There are 9 hidden switches. A switch that is on adds its own fixed numbers to the row, and there is some noise. The rows also spread widely along 12 directions, which tell nothing about the answers.
In the rows, zero is written as 128.
Some rows, each with its switches (1 for on, 0 for off) after it:
[ 87 116 130 109 150 133 155 131  93 124 128  76 116 133 149 137 187 123
 169  86 120 171 111 188 163  85  76 138  52 141  93 164 120  75 138 133
 185 132 115] -> 0 1 0 1 0 1 0 1 0
[ 92 103 120 102 100 139 158 183  68 132 133 134 102 137 156 142 132  81
 136 124 165 115 148 184 135 171  90 130 116 106  78 202 138 122 160 108
 119  94 119] -> 0 1 1 1 0 1 0 1 1
[161 143 112  82 110 152 153 141  68 105 119 133 113 136 124 107 157  67
 154  86 101 141 174 171 151 123 100 145  96  91  96 155 105 137 123 138
 129 141 129] -> 1 1 0 0 0 1 0 1 0
[ 88 117 164 163 108 109 175 112  84 151 144 144 139  89 134  89 117  71
 108 137 136 164 127 163 203 147  71 135 126  75  80 137 100 127 145  95
 117 109 171] -> 1 1 0 0 0 1 0 0 0
[151 106 164 138 119 100 133 140 119 128 155  95  90  93 110 125 179 123
  72  93  96 155 162 125 145 159 126 133 152 142  95  57 153 110 181 105
 133 110 144] -> 1 1 0 1 0 1 0 1 0
[169 136 142 139  81 117 102 136 109 109 140 131 160 141 130 114 116  99
 101  72 140 133 143 152 132 114 157 133 124 165  79 111 135 106 121 110
 151 123 122] -> 1 1 1 1 0 1 1 1 0
[176 129  88  97 120 127 137 165 125 127 145 101  96 109 126  96 130 113
 100 102 129 132 147 182  96 156 137 152 156 191 101 105 135 164 143  94
 121 145 125] -> 1 0 1 1 0 1 0 1 0
[ 90  94 131 128  81  91 116 183 132 123 144 150 148 120 124 105 149 125
 143  60 180 138 132 141 116 125 148 133 156 148 107 113 163 119 129 109
 126 110 130] -> 0 1 0 0 0 0 1 1 0
[140 131 126 113 140 126 179 124 100 141 178 101 129 103 132  94 191 101
 104 130 199 155 147 192 157 138 112 156 130 184 107 146 132 148 167  60
  88 141 139] -> 1 1 0 1 0 1 0 1 0
[118 134  78  98 153 134 120  68 104 130 163 153 108  85 179  82  99 131
 146  66 132 138 121 156 139 121 111 142 112 137 137  90  94 154 113 134
 134 149 154] -> 1 0 0 0 0 1 0 0 0
[193 133 114  78 112 149  92 163  76  96 121  92  51 129 141 148  99 131
 124  41  50 131 156 161  88 141 159 135  98 154  99 132 103 126 121 144
 181 139  82] -> 0 1 1 1 0 1 0 1 1
[157 110 159 139  94 121  81 133  85 100 158 122 102 106 147 144  76 169
 121  48  83 114 126 121  93 131 180 116 129 178 109 115 122 107 121 131
 179 117 119] -> 0 0 1 0 0 0 1 0 1
[168 110  81  72 122 128 111 145 136 105 140 119 110 146 126 119 174 124
 142  64 130 105 179 149  98 122 126 136 133 161 122  86 155 115 149 140
 150 143 112] -> 0 1 0 0 0 0 1 1 1
[ 94 100 161 134  74  96 129 187 130 122 112 135 154 144 115 122 161  86
 121  92 123 148 142 139 148 123  96 113 138  84  59  88 175  81 153 140
 154  68 141] -> 1 0 1 1 0 1 0 1 1
[188 119 159 110  97  85 140 143 118 115 171  85  93 116 102  79 129 132
  81  69 129 190 186 166 126 108 135 153 129 126 121  90 147 131 134  75
 148 105 120] -> 0 0 1 0 1 1 1 1 1
[112 108  81 103 136 131 116 112 123 148 132 170 156 129 162 108 108  79
 123 120 178  94 147 174 152 161 111 131 134 151  94 135 141 144 144 111
 103 132 118] -> 0 0 0 1 0 1 0 0 0
[189 145 153 142 112 132 167 154 122 131 148 100 116 109  80  97 192  81
  93 112 105 168 156 152 146 149 131 152 158 186  79 102 121 132 141  85
 123 160 134] -> 1 1 0 1 1 1 1 1 0
[134  96 146 126 116 143 127 172  74 121 100  86  93 124 121 173 147  91
 128 127  70 122 160 174 140 165 107 118 113 120  74 183 133 108 167 130
 155 111 110] -> 1 1 1 0 0 1 0 0 0
[ 81  82 123 105 179 114 110 119 109 157  96 122  78 112 162 176 170 112
 137 104 121 142 171 143 168 171  72  83 124 132 137 152 141 109 187 128
 127 140  86] -> 0 0 1 1 0 0 0 1 1
[173 158 108 110 102 157 128 146 107 110 140  99 167 151 132  94 105 111
 140  79 114 126  98 199 122  92 148 154  86 202  53 137 109 109  94 122
 186 152 113] -> 1 0 0 1 0 1 0 1 1
[136 127 108 120  92 136 138 157  93 131 147 148 125 122 129  76  72  80
 114  98 109 129 143 175 137 160 111 154 128  97  62 124 118 143 110 113
 140 110 146] -> 1 0 0 0 1 1 0 1 0
[ 95  99 127 139 157 122 139 107 100 161 123 114 132 111 151 121 111  88
 119 137 129 131 132 179 177 158  81 124 114 141  88 158 117 114 158  98
 141 145 125] -> 0 0 0 0 0 1 0 1 0
[101 118 160 119 138 122 100 147  93 129 109 112  66  72 149 152 152 151
 158  31  95 199 120 123 128 132 160 112 133 156 146 147  89 140 123 138
 144 158  96] -> 0 1 1 0 0 1 0 1 1
[ 81 110 188 182 125 123 110 129 123 148 126 134 148  84 127 135 151 115
 133  83  85 167 102 105 168 140 138 108 146 155  80 103 120  89 128 133
 155 143 139] -> 0 0 0 0 1 1 0 1 0
[124 106 144 144 124 114 180 141 126 157 152 126 116 110 112  96 163  70
  78 157 120 136 166 148 173 181  67 141 157 112  65  90 151 116 179  86
 114 111 161] -> 0 0 0 1 1 1 0 1 0
[191 125 138 125 102 157 139 193 112 130 107  91 118 109  89 141 163  82
 111 130  93 125 157 173 110 170 158 136 175 189  75 155 125 154 155 107
 116 157 106] -> 1 1 1 0 0 1 0 0 1
[168 125 161 136  88 120  96 171  99 101 114 119  85 111  99 132 116 125
 115  32   4 150 139 110 123 147 150 121 128 130  79  57 118 108 118 158
 177 127 123] -> 1 0 0 1 0 0 0 1 0
[113 117 145 131  97 132 127 160  57 124 172 160  67  71 151 116  86 150
 125  61  99 139 105 124 111 182 157 125 149 149 107 119 100 159 120 119
 116 113 142] -> 1 0 0 1 0 0 0 0 1

New rows, each followed by its switches (1 for on, 0 for off):
[125  99 182 159 106 117 128 180  86 140 120  90  88  90 119 158 123 111
  93 114  86 156 130 156 140 179 143 123 142 158  80 162 121 126 154  93
 139 119 105] -> 0 1 1 1 0 1 0 0 0
[110 140  54  80 151 136 151 113 113 141 113 125 137 145 173  82 108  81
 156 108 166 142 126 220 155  99  61 148  80 135 104 170 106 136 111 114
 150 153 115] -> 0 0 1 1 0 1 0 1 0
[157 153 100 110  92 165 148 182  91 110  97 154 129 148 107 105 140  58
 181  86  73 125 143 160 124 123  96 134 131 128  73 161 102 131  92 155
 151 162 135] -> 1 0 1 0 1 0 1 1 0
[132 114 140 119 115 131 118 141  59 119 132 130  80 127 158 154 115 119
 132  75 118 131 149 150 133 151 123 112 101 146 111 178 107 113 138 117
 147 130 100] -> 0 1 1 1 0 0 1 1 1
[ 76 112 126 123 122 104 213 185 110 155 142 115  86  85 114  72 172  92
 135 129 139 188 122 177 148 157  59 150 162 100  98 124 122 158 152  95
 106 118 167] -> 1 0 0 0 0 1 0 1 1
[133 128  99  96 111 134 157 132  94 117 161 151  98 124 163 102 126 109
 122 100 136  99 152 148 122 142  84 131 127 118 101 107 137 123 153 122
 128 109 161] -> 0 0 1 1 0 0 0 1 1
[164 139  98  89  98 124 155 151 138 119 148 146 118 111 104  55 159  93
 124  67 131 151 173 147 123 118 115 163 150 112 109  69 133 157 120 110
 113 139 153] -> 0 1 0 0 1 0 0 1 0
[193 124  84  83 133 123 120 120 138 113 137 101 103 133 123 109 171 120
 113  83 124 123 188 157 109 117 112 136 139 166 131  82 145 125 159 123
 143 151 123] -> 1 1 1 0 0 0 1 1 1
[ 87  97  89  74 114 111 141 155 121 125 196 135  80 100 154  86 145 159
 133  57 177 151 139 158 101 127 107 156 124 113 128  90 159 131 139 112
 131  78 138] -> 0 1 0 1 1 0 0 0 1
[ 70  82 102 105 154  99 154 151 142 156 157 116  60  90 136 113 192 120
 110 104 138 158 156 142 138 177  63 140 152 109 113  74 164 116 184 115
 124 102 145] -> 0 1 0 1 1 1 0 1 0
[119 135 124 150 104 160  95 158 122 124  82 182 145 115 110 137 152  75
 186  57  46 128 114 106 139 138 132 110 152 146  77 117  94 108  85 191
 161 175 128] -> 1 1 0 0 1 0 1 0 0
[205 139 108  95 113 128 106 110 144 118 147 146 108 103 109  79 150  94
  87  60  94 141 198 117 128 144 145 153 160 118 114  21 135 148 136 128
 119 143 147] -> 1 1 0 0 1 1 0 1 0
[169 141 129 123 135 162 167 117  76 128 157 117  95 110 132 123 151  97
 116 130  73 111 137 153 147 158  98 135 122 157  76 119  99 123 154 128
 139 145 153] -> 1 0 0 1 0 1 0 0 1
[161 108 111 121 136 149  22 112 114 119 105 136 138 131 155 170  71 121
 121  56  67  89 136 142 123 164 189 105 111 197  82 111 127 112 122 160
 172 149  69] -> 1 0 0 1 0 1 0 0 0
[129 105 140 155 116  94 116 114 128 153 155  99 105  72 144  92  68 138
  57 104 122 166 123 162 137 153 130 139 153 139 103  79 114 140 146  84
 150 113 140] -> 1 1 1 0 0 1 0 0 1
[197 136 139 107 104 148 185 184  80 107 159  95  64 119  89 123 188 109
 125 112  76 142 170 156 109 148 106 143 141 158  91 137 132 129 149 111
 136 124 137] -> 1 0 1 1 1 0 1 0 1
[106 104 138 128  97 111 137 167  80 117 177 127  88 110 148 117 123 134
 124  71 150 140 123 154 116 156 142 146 127 151  97 138 131 123 134 101
 141 104 132] -> 0 1 0 1 0 1 1 1 0
[ 88 103  81 119 131 127 127 177 119 155 128 164  94  96 132 100 122 103
 154  83 137 143 127 159 115 183 116 132 175 159 117 138 121 168 117 117
 107 158 123] -> 1 0 0 0 1 0 1 1 0
[141  97 135 101  98  84  89 172 132 111 110 101  73 103 114 109  93 155
 122  25  61 180 153 140 103 116 144 127 134 107 131  72 135 138 118 136
 173 106  93] -> 0 0 1 0 0 0 0 0 1
[ 70  85 137 104 119  83 129 156  77 128 109 147  55 123 139 140 157  91
 142  60 102 182 177 138 172 162  67 111 108  35 120 127 132 111 152 147
 137  88 112] -> 1 1 0 1 0 1 1 1 0
[ 84 118 114 128 107 119 161 135  58 130 176 121  68  83 168  79  61 127
 118  84 115 159 100 180 137 148  83 162  99  79  93 131  88 137 119 108
 158  95 169] -> 1 1 0 0 0 1 0 1 0
[134 110 118 130 128 102 102  91 159 157 123 137 159 131 148 101 107  87
  70 110 148 128 152 158 174 147 104 126 132 133  83  65 144 105 158 104
 143 127 117] -> 0 1 0 1 0 1 0 1 1
[125 122 172 138 115 120 125 198 112 130 100  89  84  89 109 143 162 134
 141  61  69 196 107 140 119 139 157 121 149 187 101 129 110 133 124 125
 156 152  95] -> 0 0 1 1 0 1 0 1 1
[106 150 104 108 128 140 120 111  97 119 114 160 128 129 166 113 149  97
 186  42 119 155 109 144 151  96 114 130  93 145 113 135  85 111  88 159
 158 170 120] -> 0 1 0 1 0 1 1 1 0
[208 148  75  87 139 122 136  99 139 122 141 116 123 129 120  69 140  93
 109  89 125 145 169 184 136 116 121 159 130 179 117  82 117 159 122 105
 130 172 115] -> 1 0 0 1 0 1 1 0 0
[183 108 135  86 123  91 144 151 125 123 150  90 102 127  99  98 179 115
 105  88 151 168 198 174 130 131 133 145 146 157 131 109 158 145 159  78
 117 136 101] -> 0 0 0 0 0 1 1 1 1
[168 130 178 150  73 111 160 174  82 113 161 143  92 104 101 101 137  99
 100  82  88 148 148 117 129 166 148 142 167 139  82  86 119 137 131 103
 116 121 157] -> 0 0 0 1 0 1 1 1 0
[177  97 129 115  87  92 122 164 144 122 123 109  96 118  90  91 116  97
  66  86  80 131 194 143 127 159 113 145 157  90  91  42 158 131 159 104
 139 107 133] -> 0 1 0 0 0 0 0 1 0
[124 141 121 134 134 102 158  62 116 144 171 120 121  91 173  65 103 112
  78 106 159 164 125 164 170 108  83 151 106 128 115  80 102 124 144  81
 139 130 168] -> 0 1 1 1 0 1 0 1 0
[ 82 116 107 114 106 116 147 139 101 119 122 145 166 165 145 102 130  91
 182  89 148 138 116 186 168  79  68 132  70 111  83 163 132  92 106 137
 170 113 123] -> 0 0 0 1 0 0 1 0 0
[ 96 116 119 138 155 133 153  88 100 152 148 148 122  97 160 119 142 103
 131 128 126 117 121 146 174 153  76 118 126 154 105 127 114 117 158 116
 121 146 153] -> 0 0 0 1 0 0 0 0 0
[182 116 144 106 117 114 138 155  61 111 156  81  60 120 123 131 127 121
  93  96 107 152 177 179 124 158 128 136 115 153 112 154 128 136 154  85
 140 118 104] -> 1 0 1 1 0 1 1 1 0
[ 66 126 147 139 125 151 140 171  80 117 134 121 109  86 149 141 158 145
 207  53  88 161  60 134 119 119 142 127 119 179  93 163  91 112  99 158
 168 157 144] -> 0 0 0 0 0 1 0 1 0
[175 113 116 110 103 137 112 146  95 138 152 153  94 116 125 102  59  83
  69 104  97 111 179 164 131 209 135 139 149 115  73 107 130 161 139  99
 115 106 114] -> 1 0 0 1 1 1 0 0 1
[ 78 114 122 161 116 127 146 157 117 153 157 122 129  83 145 106 122 122
 117 118 142 139  69 166 131 156 122 147 147 181  68 121 119 126 135 106
 142 124 156] -> 1 1 0 1 0 1 0 0 0
[116 100  77 123 163 144 122 115 124 146 153 113  82  94 163 139 129 129
 118 120  84  81 114 143 113 185 102 132 144 193  91  82 130 113 171 140
 156 142 146] -> 0 0 0 1 0 1 0 0 0
[159 126 176 157  93 115  96 153 112 139  98  96 139 105 119 117  70 103
  90  81  98 173 127 167 144 137 171 129 135 165  82 142  96 132 114  91
 157 152  88] -> 0 1 1 0 0 1 0 1 1
[174 142 160 117  64 118  97 180  98 104 107 172 105 108 106 123 139  95
 131  26 103 176 161 113 116 143 194 120 171 132 117 111 108 166  98 135
 105 135  98] -> 1 1 1 1 0 1 1 0 1
[ 92 117 134 112 132 117 159 120  97 139 194 150  78  62 163 105 180 147
 132  78 173 160 123 120 129 155 130 140 159 154 143  94 121 152 154 104
  89 120 164] -> 0 1 0 1 0 1 0 0 1
[ 95  91  53  72 163 134 133 145 144 139 158 122  86  96 137 113 200 135
 153  96 157 124 159 164 107 150  90 145 148 150 135 104 162 141 163 131
 113 130 135] -> 1 1 0 0 1 0 0 0 0
[198 123 130 117  95  98 142 153 152 131 132  85 105 124 101  88 126  93
  45 117 107 145 180 170 126 148 114 154 157 133  79  53 152 129 170  81
 141 115 129] -> 0 1 1 1 0 1 0 1 1
[ 82 127 154 157 117 125 151 141 115 133 134 126 116  76 145 116 168 119
 143  86 114 164  94 119 141 120 115 129 153 148 101 105 106 112 135 131
 146 142 173] -> 0 1 1 0 0 1 0 1 0
[130 154  94 149 125 170 148 110 107 152 149 170 113  79 156  82  88  81
 123 110  90 110 103 136 136 177 111 153 158 151  73 101  72 146 110 128
 131 174 184] -> 0 1 0 0 1 1 0 1 0
[186 129 113  68 108 108 124 129 145 116 153 148 138 136 119  79 176  98
 106  65 176 142 200 144 130 123 149 142 152 143 126  56 163 151 147 101
  90 129 118] -> 0 0 0 1 0 1 0 1 1
[ 73  67 105 111 168  81  85 118 136 151  79 114  99 130 154 150 133 117
 141  86 124 150 171 160 165 138  70  93 116 114 145 141 151  99 164 130
 158 131  76] -> 0 0 1 0 0 0 1 1 0
[168 130 105 148 113 164 105 139 100 138 128 117 120 105 147 130  62 109
  92 118  88  83 113 166 106 179 147 129 152 205  69 137  98 134 140 115
 152 164 130] -> 1 1 1 0 0 0 0 1 1
[132 135 149 121 118 105 164 134 136 116 136  83 145 119 112  95 201 118
 135  90 122 192 128 168 156  66  97 141 108 147  98  94 142 101 136 115
 161 117 142] -> 1 0 1 1 0 1 0 0 0
[163 124 149 151 108 122 131 116 124 135 131 128 165 118 122 107 134  75
  81 132 123 112 163 144 158 148 120 126 158 145  76  91 141 117 165 101
 124 133 155] -> 1 0 1 0 0 1 0 1 0
[208 124  89  82 136 142 124  93 106 125 160 101  98 125 144 102 107 108
  77 108 119  99 188 175 123 152 122 153 119 151 108  97 121 137 164  98
 136 146 122] -> 0 1 0 0 0 1 0 1 1
[131 102 125 118 109  94  80 155 145 148 100 122  93 122 121  93  46 105
  87  49  67 179 149 166 146 159 118 136 122  95  84  72 127 126 107 120
 180 114  80] -> 0 0 0 1 1 1 0 1 1
[194 154 131 144  87 143 119 142 108 122 135 115  98  91 119  79  52 102
  88  72  50 151 125 152 113 146 154 160 141 146  76  93  78 150  90 106
 168 155 140] -> 0 1 1 0 1 1 0 1 0
[ 91 109 114  88 147 101 143 122 121 147 142 141 117 102 144  97 176 108
 142  86 186 189 149 173 167 130 102 129 132 127 144 132 135 162 145 100
  89 128 107] -> 1 0 0 1 0 1 0 0 1
[154 152 164 123  88 153 131 149  68  91 150 103 171 147 128 129 159 107
 150  68 127 147 116 176 146  80 154 144  69 174  63 171 119  91 112 120
 163 127 118] -> 1 1 0 1 0 1 0 1 0
[ 71  92 141 124 105 100 139 167  95 121 130 160 106 117 141 135 178  97
 153  84 135 138 157 115 140 151  89 107 155  81 109 119 156 108 156 149
 122  91 159] -> 1 0 1 0 0 1 1 1 0
[ 98 110 147 145 150 128 144 137 125 164  85 114 120 113 122 145 187  72
 141 127 118 171 151 158 178 146  79 110 141 142 102 173 115 104 150 116
 139 167 105] -> 0 1 1 0 1 1 1 1 1
[159 118  78  85 114 158 151 169 116 118 132 134  88 118 118 121 180  84
 139 114  92  82 168 145  99 175 109 150 165 134  88  99 137 145 160 147
 116 138 153] -> 0 1 0 0 0 1 0 0 0
[ 35  80 112 132 121  90 120 172 118 151 132 152  95  81 148 112 112 136
 143  71 134 164 100 149 136 166 101 120 148 118 111 113 137 142 134 124
 128  98 125] -> 1 0 0 1 0 0 0 0 0
[116 130  86 111 142 120 137  80 142 135 164 135 143 125 178  95 161 122
 120  96 190 126 126 148 135 101  92 137 126 172 120  82 136  98 150 117
 145 140 156] -> 0 1 1 1 0 1 1 1 1
[137  99  85 124 155 155 100 144 104 159 124 135  40  90 151 163 117 100
 100 118  78 102 155 139 108 240 119 113 178 175 105 132 112 146 161 133
 128 153 105] -> 1 1 1 1 1 1 1 0 1
[199 135 140 118 109 111 109 107 122 126 116 132 130 124 109  92 100  90
 103  75  95 156 174 154 152 129 147 134 138 142 115  95 104 151 113 106
 137 159  99] -> 0 0 0 0 0 1 1 0 1
[ 74 106 105 124 138 103 162 124 123 145 158 132 105 100 162 103 158 136
 144 104 163 146 111 149 139 121  71 125 137 152 127 112 132 113 150 113
 138 121 152] -> 0 0 1 1 0 0 1 0 1
[162 127 103 113 143 125 149  90 105 142 142 144  76  95 152 115 142 101
  98 113 125 130 174 141 146 161  94 124 150 152 141 108 103 150 161 102
 105 159 133] -> 0 1 1 1 0 0 1 0 1
[123 140 134  92 126 128 101  62  92 116 166 168 160 133 180 103 129 110
 132  52 188 159 161 147 178  84 121 118  78 107 123 126 132 104 120 123
 128 106 125] -> 1 0 1 1 1 1 0 1 1
